The rows are grouped in 4 ways, from coarse to fine. Each group lies inside one group of the grouping before and may be the whole of it. The rows also spread widely along 12 directions, which tell nothing about the answers.
(in the rows, 128 means zero)
Some rows, each with its group in each grouping after it:
[146 136 103 116 127 114 163 107 105 118 117 177 162 131  46 119 127  90
 109  82 114 139 109  53  95] => detud Mulo Z560 zov
[118 123 133 162  85 121 107 164 166 136 222 109 124 141 154 143 164 173
 103 101 114 188 109 120 134] => Pavik ber Z110 vule
[156  89  94 106 128 130 100 108  89 112 128 162 168 136  44  99 120 103
  89 122 114 123 109 100 131] => detud Mulo Z560 Vop
[137  64 162 110 118  67 105 175 111 165 206 124 171 133 111 150 143 161
  94 124 141 191  74  87  95] => detud Mulo Z508 satip
[ 71 187 105 125 101 137 120 121 112 120 140  89 112 128 156 143 158 143
  69 131 172 155 108 102 135] => detud Mulo Z508 ren
[136 109 142 128 135 123 121 127 117 100 110 152 104 134 116  93  92 156
 168 100  90  93 130 160 173] => detud Mulo Z176 viz
[137 139 160 122 214 112 118 132 108 184  93 134 110 149  82 192 105 129
 112  78 129  89 114 117 102] => Pavik kinu Z706 reka
[176  99 165 143 162  84 188 171 132 167 164 125  93 135 161 124 113 140
 150 158  83 185 111 127 133] => detud doned Z847 bule
[118 140 161 135  76 131  97 135 133 101 119  91 175 127 101 181 127 153
 110 122 170 115 129 103 119] => detud doned Z847 papun
[171 159 143 144 109 128 145 112 184 118 128  48 109 122 162 151 153 116
 126 102 115 167 144 121  88] => detud doned Z216 zoli
[ 88 164 104 142 114 137 133 134  86 121 124 187 126 134  62 124 119 145
 102  80 134 118 118  66 159] => detud Mulo Z176 Manem
[108 150 151 151 146 105 149 132 107 177 118 134  78 130 107 170 114 153
  96  59 126 137 123 111 111] => detud doned Z170 pufa
[132 134 103 125 144 167  95 113 119  90  91 152  95 136 100  81  94 145
 154 104  87  71 149 151 204] => detud doned Z170 Nota
[128 166 133 109 165 122 152 111 108 114  55 154 125 133  92 139  83 105
 155 114 129  73 126 115 132] => Pavik kinu Z727 Bib
[124 137 140 200  92 119 122 174 125 165 175 147 109 147  92 175 135 169
  78 104 120 162 140 107 139] => Pavik kinu Z727 vumob
[172 137  91 101 178 161 129 103 121  92  90 115 124 144 128  89 122  89
 139 179 105 100 136 143 162] => detud Mulo Z560 Vop
[141 119 171 146 135 144 112 142 141 108 144  89 140 154 143 160 141 178
 133 144 118 107 124 176 150] => detud Mulo Z508 ren
[ 79 129 118 150  94 128 139 163 107 109 189 192 132 145 119 103 122 181
 128 130 103 141  95 120 193] => Pavik ber Z110 vule
[166  90 148 126 177 132  53 166 110 169 120  99 108 132 100 148  95 143
 109 152 140 115 136 129 164] => detud doned Z847 papun
[143 169 130 153  95 100 203 118 112 139  91 119 105 114 103 127  85  86
 101 127 130 181 114  83 101] => Pavik kinu Z706 reka
[120 191 154 189 105 117 214 151 134 137 124 154  97 129 103 151 120 145
 135  71 111 164 133  68 120] => detud Mulo Z508 satip
[ 86 158 151 128 101 121 151 146  60 140 111  97 129 115 120 142  81 147
  74 179 196 169  77  97 153] => detud Mulo Z176 Manem
[ 97 172  97  92 105 134  75 107 129 103 102  85 114 108 138 112 125 116
 110  90 178 131 122  82 133] => detud Mulo Z176 viz
[152 107 171 148  86 100 162 136 136  92 135 114 157 140 132 142 129 149
 145 157 110 133 128 158 116] => detud Mulo Z508 satip
[150  96 126 107 122 103 105 175 135 127 176 149 156 126 114 105 126 140
 152 130 120 162 108  56 150] => detud doned Z847 papun
[138 115  96 105 128 132 141  92  64 103 107 129 175 150  92 131 136  92
  59 223 141 112 112 153 123] => detud Mulo Z560 Vop
[102 167 152 125 105  89 219 114  96 102  92 155 153 129 115 153 116 118
 135 135 142 125 109 100  95] => detud Mulo Z560 zov
[163  96 138 143 152 128 118 156 141 146 187 142 125 147 101 119 139 160
 126  78  82 160 106 105 144] => detud Mulo Z560 zov
[109 103 164 113 125  97 193 165  71 113 168 181 198 150 108 133 116 166
 136 190 127 144  60 104 150] => detud Mulo Z560 zov
[ 97 123 182 118 158 105 140 118  79 142  93 123 127 145 111 178  82 165
 108 126 140  83  87 187 128] => Pavik kinu Z727 Bib
[122 154 139 129 110  95 181 138 113 147 120 139  93  95 107 103  84 126
 135  68 122 191  93  47 124] => detud doned Z216 zoli

New rows. What belongs after each?
[157 115  47 157 127 141  74 140 125 142 181 179 104 155  80 102 179 115
  74 109  85 143 170  94 155] => detud Mulo Z176 viz
[141 139 102 118  93 130 117 141 130  82 126 144 168 135 110 103 119 111
 143 171 130 127 126  87 161] => Pavik kinu Z706 reka
[114 144 154 133  61  92 140 153 144  88 145 113 166 129 155 155 150 149
 147 150 161 142 134  98 114] => detud Mulo Z176 Manem
[108 102 105 147 110 129  99 138  96 126 178 206 147 150  49 128 150 171
  94  75  86 114 121 102 157] => detud doned Z216 zoli
[121 143 172 121 140 115 158 166 121 128 140 134 144 130 126 138 102 163
 164 112 138 142  87  79 146] => detud Mulo Z176 viz
[122 125 126 137 144 136  48 143 108 142 110  88  95 147 143 157 118 146
  88 184 152  91 152 185 172] => Pavik kinu Z706 reka
[111 142 140 146 128  93  68 166 116 156  97 125  99 136 129 189 121 137
 113 152 172  88 176 129 135] => Pavik kinu Z706 reka
[180 100 149 151  94  91 169 144 166 102 148 141 102 119 142  84 114 140
 193 100  55 163 142 127 139] => detud doned Z216 zoli
[157 114 119 145 191 140  79 146 126 166 151  95  81 168 155 158 147 144
  85 175 104 114 148 198 157] => Pavik kinu Z727 vumob
[191 124 130 143 136 130 143 137 132 128 118 100 145 140 115 151 133  96
 111 194 121 142 149 120 119] => detud doned Z847 bule
[163  92 143  95 145  74 134 112 117 107  79 129 111 122 135 103  96 103
 171 143 112  97 144 161 116] => detud Mulo Z176 Manem
[158 137 129 151 166 137  51 142 152 140  82 121  70 130  99 147 121 131
 148  70 123  72 196 126 149] => detud Mulo Z508 ren
[157  78 117 125 175 137  53 131 140 155 171 103  69 144 136 105 135 164
 107  85  74 131 128 172 166] => detud doned Z847 papun
[171 109  90 147 178  98 180 126 102 153 146 198 106 166  92 125 165  97
 101 148  56 128 152 134 110] => detud Mulo Z508 satip
[199  87 142 164 114 129 169  99 158 115 162 121 136 158  99 131 152 136
 113  93  35 144 135 177  98] => detud doned Z170 Nota
[ 94 142 135 128 127 125  73 180 149 154 214 120 139 138 125 157 173 187
 104  50 148 173  92  45 132] => detud Mulo Z508 satip
[104 115 129 124  77  50 104 162 141 132 167 131 105 114 172 129 154 145
 134 109 149 168 143  96 107] => detud Mulo Z560 zov
[122  99 134 114 151 118  51 184 115 157 180 121 143 149 131 152 131 169
 105 159 151 133 103 118 167] => Pavik kinu Z727 Bib
[132 139 107  91 159 115 124 155 108 129 128 142 137 127 132 112 121 110
 138 174 143 138 114  67 155] => detud doned Z847 bule
[155 101 119 104  84  67  83 137 147 119 121  87 106  97 157  99 120  98
 136 132 155 169 151 102 106] => detud Mulo Z560 zov
[ 99 151 111 170  86 129 113 125 104 119 112 151  86 127  94 127 119 146
  94  92 130 119 157 124 155] => detud Mulo Z560 Vop
[117 130  76 129 141 156  62 162 128 129 196 153 113 148 117  94 162 161
 106 103 112 145 123  80 193] => detud Mulo Z176 Manem
[127 136 153 127 110 104  71 139 160 127 116 124 131 114  92 171 134 147
 150  26 142 105 154  73  99] => detud doned Z216 zoli
[ 94 148 141 149 138 111  96 175 119 187 168 132  86 129 114 155 114 172
  92  59 142 168  96  71 145] => Pavik kinu Z706 reka
[165 128 152 107 121  95 212  92 136  89 102  86 119 125 179  97 108 104
 161 158  96 151 107 169 102] => detud Mulo Z176 viz
[170  90 126 110 126  54 125  99 103 153  72 133 107 107  82 136 101  68
 103 113 128 127 155 121  61] => detud doned Z847 bule
[136 126 130 108  96  98 166  89 148  63 101 149 129 126 126  78  98 119
 185  79  74 109 115 144 126] => Pavik kinu Z706 reka
[185  81 186 141 158 118  90 186 158 144 162 110 146 143 110 152 122 170
 165 111 109 133 124 116 140] => detud Mulo Z508 satip
[166 128 159 124 119 125  97 112 147 117  85  54 139 127 120 164 101 114
 116 133 152 116 131 155 103] => Pavik kinu Z727 Bib
[173 150 167 135 136 134 155 132 175 119 124  64 104 118 148 117 105 135
 165  72 111 169 108 103 122] => detud Mulo Z176 Manem
[119  86 135  83 173 117  59 150 103 151 178 106 165 155 133 168 159 162
  85 163 148 118  92 132 133] => detud doned Z847 papun
[176 132 136 124 143 159  86 107 189 110 145  58 143 149 126 146 148 130
 122  72 100 129 115 136 110] => Pavik kinu Z706 reka
[123 213 135 128 119 169 179  92 152  70  86  87 158 139 139 167 151 120
 140 129 134 101 132 111 115] => detud doned Z216 zoli
[111 150 195 174  85 149 146 129 117 119 119  81 141 139 100 178  84 184
  94 108 140 133  87 156 142] => Pavik kinu Z706 reka
[145 171 176 180 143 128 191 155 182 136 141 122  86 138 150 155 117 156
 179  67  84 146 130 124 130] => Pavik ber Z110 vule
[ 88 102 174 140 118  95 161 130  69 133 139 148 142 159 126 180 125 189
  92 166 122  99 103 199 133] => detud doned Z170 pufa
[156  77 141 134 115  97  91 167 113 149 174 119 163 150 114 154 134 141
  89 189 133 154 111 131 130] => Pavik kinu Z706 reka
[103  91 174 135  98  77 134 144 124 145 176 144 115 127 122 138 118 196
 129  40 101 154  91 128 119] => detud doned Z170 pufa
[111 160 127 104 118 120  99 152 172  87 141 106 121 122 183 112 150 150
 185 107 141 127 133  87 152] => detud Mulo Z508 ren
[131  82 158 167 127  72 103 169  85 195 140 141  79 132 105 173 111 158
  76 141 131 140 152 150 127] => detud doned Z847 papun
[156 154 147 131 168 113 165  99 103 134  51  97 120 143 115 187 125  88
 102 175 143  88 157 162  82] => detud Mulo Z508 satip
[ 79 162 131 103 110  63 230 121  88 111 119 157 122 125 178 126 128 120
 135 180 133 148 100 115 111] => detud doned Z847 bule
[127 109 182 132 159 125 185 139 108 120 161 138 176 171 130 173 127 170
 129 182  98 110  75 190 134] => Pavik ber Z110 vule
[ 96 137  98 102 159 119 179 116  90 103 137 201 111 144 126  76 120 142
 148 123  73 112  95 123 176] => detud doned Z847 bule
[126 165  83 119 148  94 112 146 136 147 131 119  88 141 185 145 167  93
 111 182 143 137 164 108 122] => Pavik kinu Z706 reka
[ 99 161 116 104 158 113  85 117 112 127  67 104  88 135 169 169 137 123
 122 160 166  61 177 162 134] => detud doned Z170 pufa
[103  93 116  99 166  88 100 150  99 162 183 141  86 145 168 105 125 164
 105 140 107 149  85 161 162] => Pavik kinu Z727 Bib
[141 132 146  71 175  78 183 134 115 122 108 136 149 125 150 123 115 100
 174 152 134 133  93  86 100] => detud Mulo Z560 Vop
[143 125 128 125 143  96 128 141 115 160 128  80  70 119 167 116 117 119
  98 158 137 178 122 135 127] => detud Mulo Z508 satip
[ 90 150 119  72 149  96 109 134 125 116 133 127 129 126 173 137 153 138
 150 128 147 113 116  97 127] => detud doned Z216 zoli
[159  97 101  97 129 100  80 177 124 111 146 143 157 138 143 104 126 109
 153 228 139 128 141 105 168] => Pavik kinu Z727 vumob
[ 73 144 150 101 131  79 137 150  92 143 130 119 106 120 178 151 123 161
 124 157 162 136 103 123 135] => detud doned Z216 zoli
[111 167 149 141 119 129 149 140 142 123 138  78  92 134 188 136 115 160
 126 141 131 156 105 153 154] => Pavik kinu Z727 Bib
[116 135 139 160 108 119 152 140  92 157 142 130 126 133  91 157 106 135
  65 141 141 165  99 121 126] => Pavik ber Z110 vule
[144  94 159 146 173 109 120 162  90 158 118 154  98 147 112 149  99 159
 130 168 107  95 142 168 169] => detud doned Z847 bule
[103 116 125 137  65  84 157 149 100 112 172 124 127 130 172 111 140 148
  98 197 139 184 110 136 143] => detud Mulo Z560 zov
